The same things were measured in two ways. Each way mixes the same 9 hidden numbers, adds some noise and spreads widely along 5 directions of its own, which tell nothing about the thing.
In the rows, zero is written as 128.
Some things both ways: the first way, then the second way.
[139 102 120 131 151  98 174 107  87 163 145  83 144 137 142 163 160]
[117 133 110 119 136 148 111 143 134 137 147 112 134 135 160]

[137 153  73 141 128 119 149 126 152 162  63  69 132  79 156 151 124]
[158 116 137 106 150 144 118 144 105 100  86 123 149 115 114]

[118 121  70 104 125 148 133 152 112 141 146 185 116 130 155 140 178]
[172  76 133 129 136  97 151 156 124  81 165 117 129 178  88]

[151 201 160 117 154 170 197 136 116 167 152 172 143 118 145  78 147]
[141 130  94  98 109 109 169 128 102 122 141 103 123 125 149]

[198 128 107 149 184 141 161 117 134 178 163 131 101 128 124 119 149]
[111 188 108 142  87 136 143  99 138 169 198 194 119 124 124]

[ 76  95 149 102 109  71 139 131 100 130 154 119 104 172  80 162 186]
[109 111 132 182 115 124 148 119  74 100 133  98 154 146 163]

[143  98 112 133 129 136 137  99 151 126 135 119 137 129  97 178 134]
[ 81 128 146 130 117 127 159 103 101 132  81 133 150 136 120]

[134 135 118 175 140  95  80 143 151 167 163  71 164  44 170 140  54]
[116 143 131 122 161 154 108 138 153 115 115 143 119  82 130]

[104 124 166  82 165  69  94 106 187 120 128 113 141 106  93 103 162]
[126 129 112  87 153 122 147 171 138 149 170  98  82 126 117]

[153 134 118 201 152 117  90 109 194 142 106 107 166  57 130 140  56]
[ 45 118 149 157  61 177 161  90 120  92  80 117 167 127 179]

[123 141 147 127 115 129  95 151 154 141 123 128 133  78 114 134  85]
[123 137 100 101 105 106 150 124 103 122 138 101 133 117 159]

[104 201 134 183 133 114  90 164 172 198 177 199 182  94 142  97  86]
[ 88 127 120 165  54 156 150 108 128 131 131 131 148 149 145]

[136  87 136 148  96 144 169 110  78 113 142  99 118 123 143 157 117]
[ 55 146 133 106 103 153 113 122 118 136  81 113 161 108 154]

[144 103 120 100 150 114  88 128 153 106  98 121 119  75 145 121 150]
[161 142 107  93 162 103 134 140 158 127 171 153  90 150 111]

[ 74 146 165 144 161  60 202  98 106 175 188 138 197 167 106 127 164]
[ 90 107 129 138 170 112 127 170 142  98 220 105 145 119 146]

[120 177 142  97 100 143 136 146 163 150  86 163 140 111  99 117 151]
[119 139 128 145 109 111 135 124  87 158 145 106 146 134 146]

[132 135 112 123 146 138 104 152 143 156 112 135 131  72 155 128 104]
[118  94 174 156 120 172  84 165 192 129 148 109 131  65  96]

[195  79  98 104 134 182 171 123  70 131 142 149 110 150 144 169 187]
[ 64 137 118 120  82 193  59 147 223 231 130 131 129 145 101]

[123 118 111 122 120 126 161 118 104 112 142 117 115 112 154 120 156]
[143 154 121  88 207  83 124 152 139 106 169 181 110 122  82]

[139 186  94 147 120 139 138 145 157 173 101 108 125 107 137 151 129]
[140  87 140 154 115 153 113 140 107  94  56  84 133 122 114]

[166 118 131  66 148 145 137 147 118 146 123 129  63 129 109 124 183]
[187 135 110 116 113 101 159 122  78 130 156 113 104 132 131]

[140 102 167  98 173 109 213 102  66 150 121  89  92 171 108 148 185]
[131 142 121 151 121 133 124 114 136 136 162 128 130  87 164]

[107  90 154 101 119  82 128 106 124 128 174 110 123 160  95 149 183]
[ 90 130 112  99 132 132 115 171 117 163 138  73 102 148 126]

[159 209  71 161 127 175  96 160 189 174  85 122 140  53 169 146  76]
[156 101 119 156 104 130 136 119 123  96  89 113 123 130 122]

[107  97 153  89 142 101 145 139 115 146 103 152  78 143  96 104 173]
[132 140 135 108  79 133 127 146 125 149 196 118 141 101 125]

[161 139 163 139 179 117 159  93 169 127  21 119 148 104  86 131 140]
[136 135 124  93 159  93 106 111 196 108 143 159 104 103 116]

Other things, the second way, with their names:
(575): [111 135 122 103 112 124  82 121 176 166 115 120 110 131 116]
(289): [149 139 128 112 158 106 106 140 104 103 138 145 133 143 106]
(783): [147 124 136 143 117 156 107 168 100 113 150 129 146 120  92]
(446): [ 98 113 110 168 121 114 165  88 106  78  82 130 145 141 159]
(521): [161 135  88  92 134  92 136 111 130 143 152 104  91 169 170]
(85): [136  87 125 202  72 147 174 121  59  95 138  91 167 182 165]
(310): [179 128 120 141 175  76 121 119 134  98 175 161 115 152 119]
(423): [171 117 103 141 176 104 163 113  99 106 100 135 109 158 131]
(614): [159 145 127 123 107 112 134 112 112 187 123 125 104 136 102]
(560): [131 131 132 131 170 115 152 126 142 128 139 149 103 129 111]
(162): [ 90 166 114 123 135 137 149 120 114 134 134 140 121 111 155]
(98): [140 137 146 106 136 105 108 124 110 121  83 145 128 159  79]
(791): [140  80 170 132 143 150 125 124 125  78  12 103 139  92 104]
(817): [141 126 109 102 139 126 114 147 123 105 141 134 149 135 125]
(766): [142  99 138 172 167  84 160 116  81  56 167  98 151  98 181]
(303): [124  90 111 144 118 133 122 136 118 110 104  78 140 146 153]
(436): [142 120 110 123 110 132 147 119 132 121 103 137 119 162 118]
(726): [ 69 133 127  84  88 113 112 106 159 130 114 112 138 141 140]
(297): [ 50  81 164 197  70 153 122 100 117  73 103  67 180 115 196]
(775): [104  93 166 155 136 132 115 140 114 102 123  86 136 158 138]
(749): [102 114 145 188  93 139 158  93  87  95  77 110 151 124 158]
(730): [147  90 132 159 135 124 142 137  96  92  91  83 132 103 129]
(200): [132  97 134 121 126 129 122 141 145 101 138 111 146 100 121]
(409): [122 107 134 121 160  72 167 142 144 110 184 138 108 145  84]
(49): [ 74 126 159 212 122 159 121 114 158 120 157 134 143  93 158]
(398): [ 97 134 103 122 128 134 126 139 104 127  85 108 117 151 127]
(235): [157 124 113 109 135 124 135 134  91 121  78  99 104 163 125]
(774): [ 90 141 118 155 142 158 117 134 124 127 115 126 136 104 150]
(217): [134 148  80 106  66 147 140 144 139 154 196 136 144 119 136]
(760): [126 120 147 148 228  95 148 129  85  59 100 136 118 125 130]
(438): [117 128 158 100  98 161 135 122 150 130  69 141 106 118  82]
(770): [135 145 129 134 155 100 149 120  97 114 158 145 152 128 145]
(459): [102 114 129 131 103 161 106 132 153 150 114  84 144  81 160]
(623): [135 132 168 126 146 137 133 131  96  91  79 139 112 105  91]
(807): [121 145 148 121 128 143  75 180 166 156 242 129 121 108 106]
(712): [173 144 131 122  92 120 118 109 123 163 151 135 135 116 124]
(551): [ 66 173 111 139 115 142 101 110 136 160 106 155 120 129 124]
(680): [162 109 135 125 150 128 138 121 132  69 128 123 118  92 151]
(694): [103 109 141 123 132 137 141 150 105 131  95  74 101 135 120]
(554): [ 79 166 140 110  91 132  77 114 134 156  87 139 136 107 105]
(500): [135 112 137 126 161 131 121 130 175 102 114 146 102 126 105]
(670): [124 118  92  78 116 101 103 130 145 153 122  77 112 193 153]
(133): [137 120 158 144 123 126 172 102 123 138  87 159 134  87  78]
(757): [157 149 124  97  90 101 143 102 117 128 126 162 119 151  99]
(361): [164 179  75 123 145  87 177 127 111 128 245 190 119 114 133]
(178): [ 87 110 139 142 110 142 108 119 136  88  96 117 161 148 150]
(782): [113 128 133 153  98 137 112  98 150 107 115 138 141 122 149]
(253): [123 176 137 131 127  89 154 111  98 145 200 171 130 124 120]
(282): [122 145 139 111 109 124 105 110 124 127 125 142 164 109 137]
(678): [125 109 147  83 109 131 118 125 147 136  98 100 130 139 128]
(747): [171 112 128 146 151 154  99 125 141 113  93 118 130 118 151]
(763): [135  92 126  96 124 116 110 140  98  94  28  80 124 159  95]
(616): [141 157 106  63 137 150  92 155 139 176  88 151 130 132  82]
(349): [141 128 165 146 153  96 156 130  89 107 137 137 111 127  86]
(170): [118 123 143 118 111 153 113 138 117 145  93  93 140 120 133]
(59): [122 116 159 137 137 134  89 115 157  86  84 137 147  71 117]
(168): [ 78 138 127 157  84 120 145  82 111 123 122 124 166 126 177]
(646): [124 143 124 129 143 115 135 115 149 135 147 152 101 134 124]
(608): [132  99 153 127 106 109 131 110 117  96  68  99 118 146 113]
(179): [161 105 132  85 139 112 174 133 141  88 127 144 105 101  82]
(93): [208 141 101 148 136  76 135 133  42 113 196 100 132 133 166]
(90): [188 116 177 132 136 118 115 123  83 102  91 135 151 126  91]
(700): [ 90 126 111 116  89 162 145 115 147 165  96 140 148 167 128]
(638): [ 93 142 136 144  97 172 128 121 119 150 109 130 168 123 156]
(137): [121 130 107 101  98 138 101 118 160 162 134 102 149 116 174]
(796): [142 105 138 109 146 114 131 138 141 119 128 112 134 122 118]
(603): [ 97 135 162 150  94 123 137 119 133 134 188 127 139 106 134]
(657): [150  88  97 109 107 132 122 160 141 113 142  67 122 144 146]
(559): [147  94 137  89 163 104  98 151 145  83 125  98 131 121 119]
(604): [103 149 124 103 132 120 136 117 115 129 110 138 137 131 133]
(491): [142  94 147 127 124 135 111 128 134 103  72  99 130 128 118]
(441): [151 138  91 147 152 130 155 114 100 131 127 130 126 145 169]
(96): [ 92 151 117 154  92 142 140 113 143 157 147 162 134 137 121]

Some of these things the first way, each followed by its name:
[ 95 133 138 172 134  99 122 113 148 182 134 157 167 153 120 151 134] -> (608)
[ 89 144 153 158 118 103 126 157  88 190 187 174 167 137 157 125 129] -> (491)
[ 93  73 137 144 144  71 104 118 103 144 178  86 135 128 133 181 114] -> (49)
[118 186 166 127 165 113 208 131 113 176 114 169 154 152  94 100 168] -> (200)
[143 100  90 127 110 133 168 146  67 138 150 108  98 120 154 156 147] -> (817)
[108 117 100 103  95 137 155 156  88 148  93 152  89 133 158 121 182] -> (90)
[133 201 154 130 132 147 143 152 142 153 158 212 146 115 132  58 152] -> (96)
[148 107  96 137 145 132 125 125 123 150 163 137 153 116 136 166 140] -> (700)
[113 119 131 165  92 118  92 176 110 171 149 161 151  82 143 135  74] -> (282)
[107 108 146 175  98  92 138 111 136 151  94 105 106 157  88 163 132] -> (554)
[168 219 121 147 160 169 159 138 163 251 163 194 189 129 146 110 137] -> (614)
[149 164 102 133 142 144 149 147  90 191 234 132 173 116 181 154 135] -> (423)
[130 105 146 120 149 115 107 124 169 134  93 157 117 111  87 121 137] -> (603)
[132 100 101 138 124 122 127 104 138 138 120 127 152 126 142 162 154] -> (775)
[104 160 143 117 155  78 118 167 156 174 115 141 109 110  83 106 138] -> (217)
[149 191  98 176 121 153 188 103 127 179 170 107 160 129 176 140 132] -> (398)
[128 139  97 148 130 115 111 161 119 182 161 149 163 105 146 155 125] -> (310)
[ 54 191 113 164 104  48  84 199 144 226 209 161 150 109 141  89 116] -> (783)
[144 138 149 164 134 139 189  97 124 141  81 129 138 147  92 160 134] -> (297)
[ 97  96 201 166 145  93 181  90  94 146 130 179 163 193  79 137 163] -> (726)
[164 206 145 104 173 141 153 101 211 124  61 147 161  80 107  80 163] -> (560)
[153 125 138  99 193 110 133 115 176 121  89 125 100 109  74 117 160] -> (179)
[103 135 161 156 126  87 134 126 129 158 164 143 166 126 111 121 128] -> (604)
[159 137  80 125 139 162 138 142 111 165 122 111 132  96 173 170 120] -> (657)
[151 172  95 156 128 146 139 130 134 194 166 123 162 103 192 130 126] -> (235)
[145 128 138 119 136 129  79 154 137 105 136 153 133  63 156 103 126] -> (500)
[171 109 119 153 146 169 151 122  95 174 152 173 178 116 172 143 123] -> (678)
[114 152 105 132 111 146 137 156  94 181 199 112 132 118 167 168 103] -> (730)
[155 136  87 147 149 128  95 156 164 227 105 130 150  88 131 169  91] -> (712)
[147 181 129 110 116 141 154 103 177  80  68  91 140  65 135 100 153] -> (760)
[114 139 160 113 155  99 170 109 155 135  38 169  87 168  74  93 218] -> (757)
[177 186  70 164 145 198 198  96 145 164  59  82 151  83 189 164 102] -> (791)
[161  89 154 106 124 165 160 152  49 142 129 139 128 114 146 155 132] -> (137)
[113 171 171 113 110 106 137 147 128 115 133 113 119  95 118  91 145] -> (774)
[110 127 146  89 140 137 128 151 117 140 177 171 111 137 101 131 144] -> (133)
[187  47 104  93 111 183 175 103  66 101  90 114  98 158 134 206 196] -> (670)
